There are 3 nested groupings, the coarsest first. Each group lies inside one group of the grouping before and may be the whole of it. The rows also spread widely along 10 directions, which tell nothing about the answers.
Some rows, each with its group in each grouping after it:
[ 11   0 -15  -2 -22  -1 -39 -14   3 -11 -30  41   8 -11 -45  16   0  22
  31  15  -9  14  21  23  -3 -72  13  14  13  34 -17]	q20 ruvuf q833
[ -4  16 -29 -13   1  -6 -20   1  -1  12 -21   9   8  -1 -19  -9   1  24
   6  10 -14 -16  -5   9  -9 -50   3   0   8  11 -10]	q497 togip q834
[-14  25 -31 -27  -8  11 -37  43 -11   0 -10  20  45 -31  28  50   0  59
  20  11  -1 -17 -17  18  -5 -59 -15  -4 -17  24 -37]	q478 Dev q231
[-12 -22 -12  32  -1  11  39  -9  39   4  -3  24  -1   3  20  13  -7 -16
 -33  24 -35  -8 -12   9 -19 -16  -3  19  -1 -11 -17]	q497 rabir q735
[ -3  12  -6   6  -5 -13 -16  -5  -4   0  -9  14  44 -45   7  32  12   3
  13   6 -35   1 -29  -3  19 -10   8 -21  19  -3 -10]	q497 rabir q871
[-16   0 -19 -10  43  -4   6 -15 -21  26 -15 -18  18 -18  47  17   5  20
 -41 -26  10  22 -13  19  11  39  38  15 -34 -17 -39]	q497 rabir q289
[-54 -21  25  11  20  -6  12  17  15  20  11   5   2 -53  15 -32  -6 -36
 -18  -5 -37  -4  -2   3  40  47  -1  31  -6 -11 -32]	q497 fipi q322
[  4   0 -26   1   3   9   5  -6 -13   0 -14  22  20 -10  -9  31  -3   3
   7  17  11   4  -3   2 -15 -28  18 -12   4 -13  -9]	q478 Mena q775
[  8 -25 -38  36  -7  29  47 -33 -16   2 -22  -2 -37  37 -14  -1   5 -25
 -18  22  17 -26 -32 -11 -66   3  24 -20  24 -49  17]	q497 fipi q76
[ -1   5 -24   8 -10   6   1  11 -20   2  -9  -2  20  -9 -18  -5  -1  -5
   9  16 -12 -28 -21  -6 -21 -16  -2 -25  21 -13   1]	q386 kufom q951
[ 14  14  -9  30  17 -19  40 -14 -13  30  11 -25  20 -23 -38 -37   7 -53
 -18  -2 -49 -34 -17  -7  -9  30  14 -46  27 -29   8]	q478 Dev q426
[ 12 -17  -3  11  17 -35 -12 -20  35   3 -15  34  16 -30 -12   2 -15  37
  -9  -7 -33  32   7  53   4 -52   8  50  13   9 -36]	q386 garin q714
[-42  30  -8 -11  18  -1  77  71 -12  19  -2  -6  34  28 -42  -3 -27 -15
   8  34 -14 -60  12 -35   3 -40  -5 -19   8 -15  14]	q478 Mena q5
[ 22  -9  -1  -6  14 -13 -41 -48  31   3 -14  49  11 -26  -1   8  -5  27
 -17   4  -5  61  33  34  11 -49  24  35 -27  27 -50]	q478 Mena q334
[-14  14  47 -18   7 -24 -24   7 -19 -11 -14  -6  13 -16 -25 -33  -9  32
  -3  -8 -19  17  14 -15  56   7  -4 -10  -3  16 -23]	q20 ruvuf q228
[ 17   8  15  -2   9 -16   5 -24  12  -7 -22  -7 -23  42   4 -34 -11  60
 -50  12 -10   0 -25  -6 -23 -32 -12 -14   5 -10 -14]	q497 fipi q143
[ 34  -9 -27  21 -10  -4  -6 -28 -37  -5 -13 -14 -17  -6 -11  11  14  34
   6 -12  -9 -22 -50  41 -46  -4   3 -12  52 -25   3]	q20 fesa q67
[-37   2 -16 -13 -10  16  -1  40 -21   5 -17 -11 -20   5 -20 -29  -2   4
  16  20  -1 -42 -13 -17  -7 -14 -18  -6  21  -6  -1]	q497 togip q242
[ -4   7 -49 -18  21  12 -39 -33 -29  31 -23 -10 -22  -3 -42 -57  18 -25
 -13   0  19  -4  35   6 -20  -1  48   7 -33  10 -19]	q497 fipi q76
[ 15  16 -33  10   0  -2 -17 -22   1  16  -6   2  20 -15   2  -4  15  -3
 -17  11 -29 -24 -21   2 -27 -19  10 -29  -9   0 -12]	q497 fipi q322
[ 14  11 -14   0  -7  -3  -8  -7 -28  -3 -13   3  14 -14 -34   2   3   1
  17  16  -4 -13 -15 -14  -9 -21   6 -41  28 -15   8]	q478 Mena q775
[ -2  -1 -43  22  27   6  27 -26  23  40   5   2  14  -8  21  -6   6 -37
 -51   5 -28 -16  -1  20 -36   3  30  10 -39  -5 -26]	q497 fipi q322
[-28   7 -12  -2  24  -9  17   3   2  19 -12  18  38 -23  -1  23  -2 -18
  -3   3 -10   4  10  -2  23  -9  36   7 -20  -4 -19]	q497 fipi q76
[ 11   8 -36  15   6 -11  26 -12  -6   7 -18  11  33  -8   0  54   8   7
   5   7 -17 -16 -37  15 -22 -29  25 -17  35 -25   7]	q497 rabir q871
[  0   8  -4  14 -24  15  -9   3 -12 -12  -5   3   7   0 -20  -8   6   0
   5  19 -23 -28  -7 -11  -9 -15 -14 -23   5  10  -7]	q20 fesa q67
[ -2 -13 -42  24   4  22  19 -12 -11  21   3  17  19 -36  -1  27  11 -51
   6   9  -4 -12  -8   9 -22  12  25  -7  -1 -22 -13]	q478 Mena q334
[ 18  24  -7   6 -14   1 -37 -28 -17  -3  -4   0  34 -20 -29 -15  19 -15
  -1  10 -31  -7  12 -18  11  -6  12 -44 -16  25 -14]	q20 fesa q67
[-53  -6  -2   3   4  -2  40  40   6   6 -20  25  22 -12 -30  19 -15 -22
  29  23 -16 -17  11 -11  31 -26  12  20  31 -11   4]	q497 rabir q289
[ -3  17  15   4  46 -56  35 -16  -4  21  -7  -8  56 -41   5  21   0   3
 -16 -25 -42  19 -18  10  47  22  40 -10  22 -26  -9]	q497 rabir q871
[  7   4  28  20  17 -37  13 -38  45  12  -5  20  15  -8 -19 -36  -8 -13
 -40  11 -57  16  12  -5  24 -19  13  -2  -2   5 -17]	q497 fipi q322
[-30  -5 -27   1  13   5  37  30  11  20  -8  -3  -9  11   8  -3 -14  13
 -15  11 -18 -35 -17  21 -24 -27  -8  28  13 -12 -12]	q497 togip q242
[ 27   2 -17  26  -2   2   7 -23  17  10  10  15  16 -17  10   9   2  -4
 -26  16 -36 -10 -24  12 -32 -20  -7 -19   1  -5 -18]	q478 Mena q334
[-16  -2  12  -9   1 -25 -35  -4   5   8 -17  11 -15 -28 -47 -52  -1   5
  12   6 -26  -2  12   8  21 -24   0  17  29  10 -12]	q497 fipi q322

New rows. What belongs after each?
[-19   9  -6  -4   9   2  29  13 -10  -1 -26   1  19  20   8  24  -8  23
 -11  15   3  -6 -15 -19   5 -18  11 -14   2 -18  -6]	q497 rabir q289
[  2   0  -5  14   0  -4  -6 -10   6  -4 -12  18  34 -15 -14  -3  -1  -8
  -6  15 -20  11   6 -15  11 -21  10 -16 -15   3 -22]	q386 garin q714
[  3   5 -30 -10  37 -23 -24 -29   8  29 -12  10  26 -41   8   7   9   6
 -19 -19 -22  25  13  42  17 -10  43  32 -21  14 -40]	q497 rabir q735
[ -5  -2  10  14  10 -27  25 -20 -12   6 -22   3  -2  -4 -67 -33  -1 -31
  13   6 -17  -8   3 -18  13  -2  31 -20  48 -27  22]	q497 fipi q76
[ -1  22   1 -27  -2   4 -38   6 -59 -23 -29  -8  46  -8  13  23   6  42
  12   1  32  15 -21 -42  25   3  15 -60 -15  -9 -17]	q386 kufom q951
[ -6   5 -22  20  10  -2   3 -25  25  27   3  12  22 -25 -17 -24   9 -57
 -20  15 -46  -3  18  -3   7  -3  23  -7 -19  10 -19]	q497 togip q242
[ 22 -33   9  35  31 -30  44 -40   1  22   3 -20 -43 -16  -5 -40 -10   5
 -44 -29 -30   4 -40  57 -30  37   6  26  58 -52 -11]	q478 Dev q426
[  3  12  44   9   1 -37  17   3 -22 -18  -6 -10  31 -15 -16   7  -6  32
   6 -11 -38  -5 -32 -10  39   9  -9 -36  44 -18   2]	q20 fesa q67
[-28  14 -13 -14  25  -6  -1   7 -13  26  -8 -13  20 -21   1 -17   5 -13
 -11  -6 -13  -4   8  -7  25  15  22  -7 -21   0 -22]	q497 togip q242
[ -6  -1  -2  18  -4  -3  19  -3   9  -4 -12  17  13  -3   2  17  -5   4
  -6  17 -22 -11 -27  -8  -9 -21   2 -14  18 -15  -3]	q497 fipi q76
[ 27 -11 -12  31 -27  13 -30 -44  28  -6  -7  34  -3 -17 -16  -7   8 -13
 -15  20 -38  13   7  17 -22 -35   0   3 -13  30 -28]	q20 ruvuf q833
[-31  16  -5  17   2   1  59  26  32  11  -1  16  38  17 -11   2 -14 -30
 -17  35 -45 -35   0 -31   8 -36  -4 -20  -8  -3   1]	q497 togip q834
[  8 -20  16  35  -7   0  19 -36   5 -11  -5  15   2  -7 -13   1   1 -17
 -15   4 -26  13  -5   6   5  13  10  -4  17 -12 -11]	q20 fesa q67
[ 15  13 -22   4  -5   6 -13  -4   8   6   2  14  19 -15   4   4   2  10
 -14  22 -22 -13  -9   4 -24 -36 -10 -19 -12  11 -25]	q478 Mena q334
[-30 -17 -22  -6  19  -7   3   8  -9  18 -17   7  -8 -26   0   3  -4  13
   7 -13   0  -3 -11  36   4  -7  14  37  22 -15 -18]	q497 togip q834
[ 31  -9 -19   6  -4  -2  15 -31 -29 -18 -38  27  10  13 -19  60  -4  33
  21  12  32  19 -27   5 -26 -43  29 -22  43 -39   8]	q478 Mena q5
[-17   5  -1 -10  39 -18  33  13 -17  22  -3  -7  15 -15  -9  -3 -15   2
 -12  -8  -7  -4   4  12  13   7  19  10   0 -20 -17]	q478 Mena q5
[-25  -6   2 -13 -14   6 -13  15 -15 -15 -33  11 -19   7 -35 -19  -4  14
  22  23   7  -8   5 -20  12 -29  -2   3  28  -3   0]	q497 rabir q735
[ -5  -2 -30   2  -5  16  21  -8   8  -3 -33  26   2  41 -12  22  -7  15
  -3  31  14  -2   6  -9 -23 -61  17  -3  -1  -3  -5]	q497 togip q242
[ -3 -15 -31  43 -25  32  61  16  -6  -3   2  18   7   4  -2  43  -3 -32
  11  37 -11 -49 -46 -12 -53 -15 -14 -31  40 -46  17]	q478 Mena q334
[-42  -6 -12   9   4  10 -13   9  55  25  10  35  17 -39   3 -28  -5 -41
 -19  20 -56  -5  29  15  20 -23  -7  43 -39  37 -45]	q497 togip q834
[ 13  11 -26  -6  20 -12 -14 -18  14  17  -4  26  29 -25 -10  15  -5  10
 -10   6 -14  17  20  29  -3 -45  23  13 -18  17 -30]	q478 Mena q775
[-23 -10 -22  -4  15   6  17   8 -33  15 -20  -3  -2  -8 -19   6  -2  -6
   8 -11  15  -4  10  21  -1   9  31  20  -1 -10 -14]	q20 ruvuf q833
[-16   0  42  11  53 -45  73   4  -2  23   3 -28  11  -1   6 -21 -23   5
 -54 -33 -39   8  -6  17  35  47  19  11  -1 -27 -20]	q20 ruvuf q833
[ 22 -25 -65  18  -3  21 -32 -65 -44  12 -27   2 -18 -34 -13  14  38 -29
  12  -7  22  11 -26  27 -42  24  54  -4  29 -32  -1]	q497 rabir q871
[ -5  14  40 -18  27 -37  -6  -3 -29   3  -8 -15  10 -26 -28 -37  -7  16
  -4 -13 -11  17   2 -19  51  22   7 -25  19 -15 -12]	q478 Mena q334
[ 18  22 -31  -2   9 -25 -11 -14  -9  16 -17  -4  17 -12 -35  -7   9  11
   7   4 -33 -22 -12  13  -9 -37  20 -18  32  -1   4]	q497 rabir q735
[ -1   0 -44  25  -2  12  32 -10  12  15  -8  15  19  -3   1  28   8 -26
 -10  22 -26 -23 -18   8 -33 -24  20  -3  10 -15  -1]	q497 rabir q871
[ 21   2  -8  37   3  -8  41 -29   1   5  -7   8  41   1 -21   5  -2 -39
 -17  14 -27  -1  -9 -19 -10  -4  28 -43  12 -25   6]	q386 kufom q951
[  0  34 -62 -28  14   2 -42  -9 -20  31 -22  -1  25 -11 -34 -14  18  -2
   8   5  -1 -17  22   6  -9 -44  35 -12 -27  25 -16]	q497 togip q834
[ 42 -22 -90  15 -13  33 -35 -53 -26  11 -21  35  -5 -29  -5  59  26  -1
  25   6  33   7 -20  54 -78 -41  40   9  17 -15 -14]	q478 Mena q334
[-16   6 -18 -13  -8   8 -51  -1 -39  -3 -18   0  29 -56  11  21  26  -2
  30  -1  -1  -1 -24 -15  26  20  16 -28   5  -4 -17]	q497 rabir q735
[ -7 -11  12  18   5   5   4 -12  -3   5   8   8   4 -35  -3 -16   0 -32
 -15   9 -25   4  -9  -9  12  28   0 -11  -1 -14 -21]	q478 Mena q5
[-20  -5 -29  24  -3  17  50  26  -8  21  -1  -5  -7   9 -36 -15  -6 -40
  -2  16 -27 -55  -1   9 -35  -8   1   4  14 -10   4]	q20 ruvuf q833
[-11   8 -16  -5  15  -7  -8 -16 -31  13 -26  -1  27 -29 -20   8  14 -16
  13  -4   2   8   2 -11  26  12  41 -18   8 -13  -3]	q497 rabir q289
[-58   9 -24 -32  18   1 -40  33 -25  36 -10  -7 -11 -45 -63 -73   6 -44
  28   1  -7 -29  48   1  26   2  21  32 -10  23 -16]	q497 fipi q76
[-22   3   5 -13  13  -8 -14   8 -22   7 -10 -11  -9 -12 -33 -41  -4   7
   1  -8 -11  -6  25  14  20   6   7  20  -1  12 -21]	q20 fesa q67
[ 13  11 -19  -4  16  -1  13   2 -11  13  -2 -12  -4   9   6  -7  -7  33
 -29   6  -5 -19 -21  12 -33 -18  -5 -10   1 -12 -18]	q478 Mena q334
[  9   5 -10  18  19 -21  27 -37  37  16 -12  34  41  -9  -7  25  -2 -21
 -20   9 -35  25  15   8  16 -32  39   0  -7   2 -18]	q497 togip q242
[-17  17  12   3 -14   7   0  27 -19  -6  -2   6  36 -27 -15   2   1 -12
  20  21 -23 -22 -16 -38  23  -1 -13 -48  11  -6  -7]	q478 Dev q426
[-35  33 -14 -34  10  -5 -23  38 -12  17 -12  27  52 -32 -58  -1  -2 -23
  42  22  -2  -7  60 -23  46 -49  22  -5 -21  32 -17]	q478 Mena q334
[-11 -11  -8   7 -19  14 -29 -16  11  -5 -15  22 -12 -20 -13 -21   9 -10
  -1  25 -20   2   2  -4  -1 -17  -3  10   6  10 -18]	q497 rabir q871
[ 18   8   6  30  20 -27  31 -19 -24   7   4 -25  52 -32  15  11   8 -12
 -25 -15 -36  -3 -49 -19  13  48  16 -62  10 -43  -5]	q386 garin q714
[-15   8   1 -15  -8  -4 -70  -6  -2   4  -9   9  11 -55  -9 -35  15  -2
  12   4 -31   8   5  -5  36  -1  -5  -7  -8  28 -33]	q497 togip q242
[ 43  30   8   6  35 -50  13 -49  13   9 -16  11  71   1 -17  10  -7  12
 -36  -6 -28  42  18  -4  24 -33  49 -36 -19   3 -17]	q386 kufom q951
[-25  15 -22 -14  17  -6  14  31 -11  19  -7 -12  15  -8  16   9  -4  25
  -4  -1 -16 -28 -24  11  -3 -14  -3   1   5  -8 -15]	q497 togip q242
[-11 -17 -10   8   4 -10  11 -10  -5   8 -24   2 -27  -4 -46 -30  -1 -13
   7   7 -13 -10   3   9  -3 -10  16  19  46 -19   7]	q497 rabir q735
[-13 -16  11   9  18 -17  15  -1  23  16   4  26   0 -37 -25 -21 -16 -13
  -6   4 -36   7  14  29  14 -15   2  38  16  -1 -23]	q478 Mena q5
[ 36  -3   2  37  11 -39  21 -40  30  19  11  13   6 -33 -37 -24  -8 -16
 -20   3 -63  -1 -13  33 -15 -22   5  -4  47 -11   0]	q478 Mena q775
[-10   3 -32  16   3  15   6  -1  23  22  11  -1   6 -16  30 -12   9 -16
 -44  18 -45 -29 -20  12 -29  -2 -10   7 -24   6 -30]	q497 rabir q871
[ -5   9 -14  13  36 -29  59  11 -13  17  -8  -9  55  -4  -8  25 -13   1
 -10  -8 -18  -9 -14   1  10  -4  28 -15   8 -33  -3]	q386 garin q714
[ -4  -5  13   2  -5  -2   6   6   8 -15 -18  -1 -19  19  22  -7 -11  56
 -27  16 -20  -9 -37  -3 -12 -24 -28   0  20 -11 -14]	q497 rabir q735
[-28  15 -10 -21  28 -29  -1  20 -45  17 -16 -16  33 -49 -14  15   9   8
  30 -22  -9  -9 -19   7  37  20  31  -5  37 -23  -2]	q497 rabir q871
[ 21   7  -5  27   9 -28  32 -33  31   6 -12  26  35  -6 -11  26  -1  -2
 -19  14 -48   9 -14  10  -2 -40  23  -9  25  -9  -1]	q497 rabir q871
[ 11   8 -42 -10   6  -8 -25 -17 -30  13 -25   6   6  -9 -58  -1   9   9
  30  -6   4  -7  26  37 -12 -40  37  16  20  13  -6]	q20 fesa q67
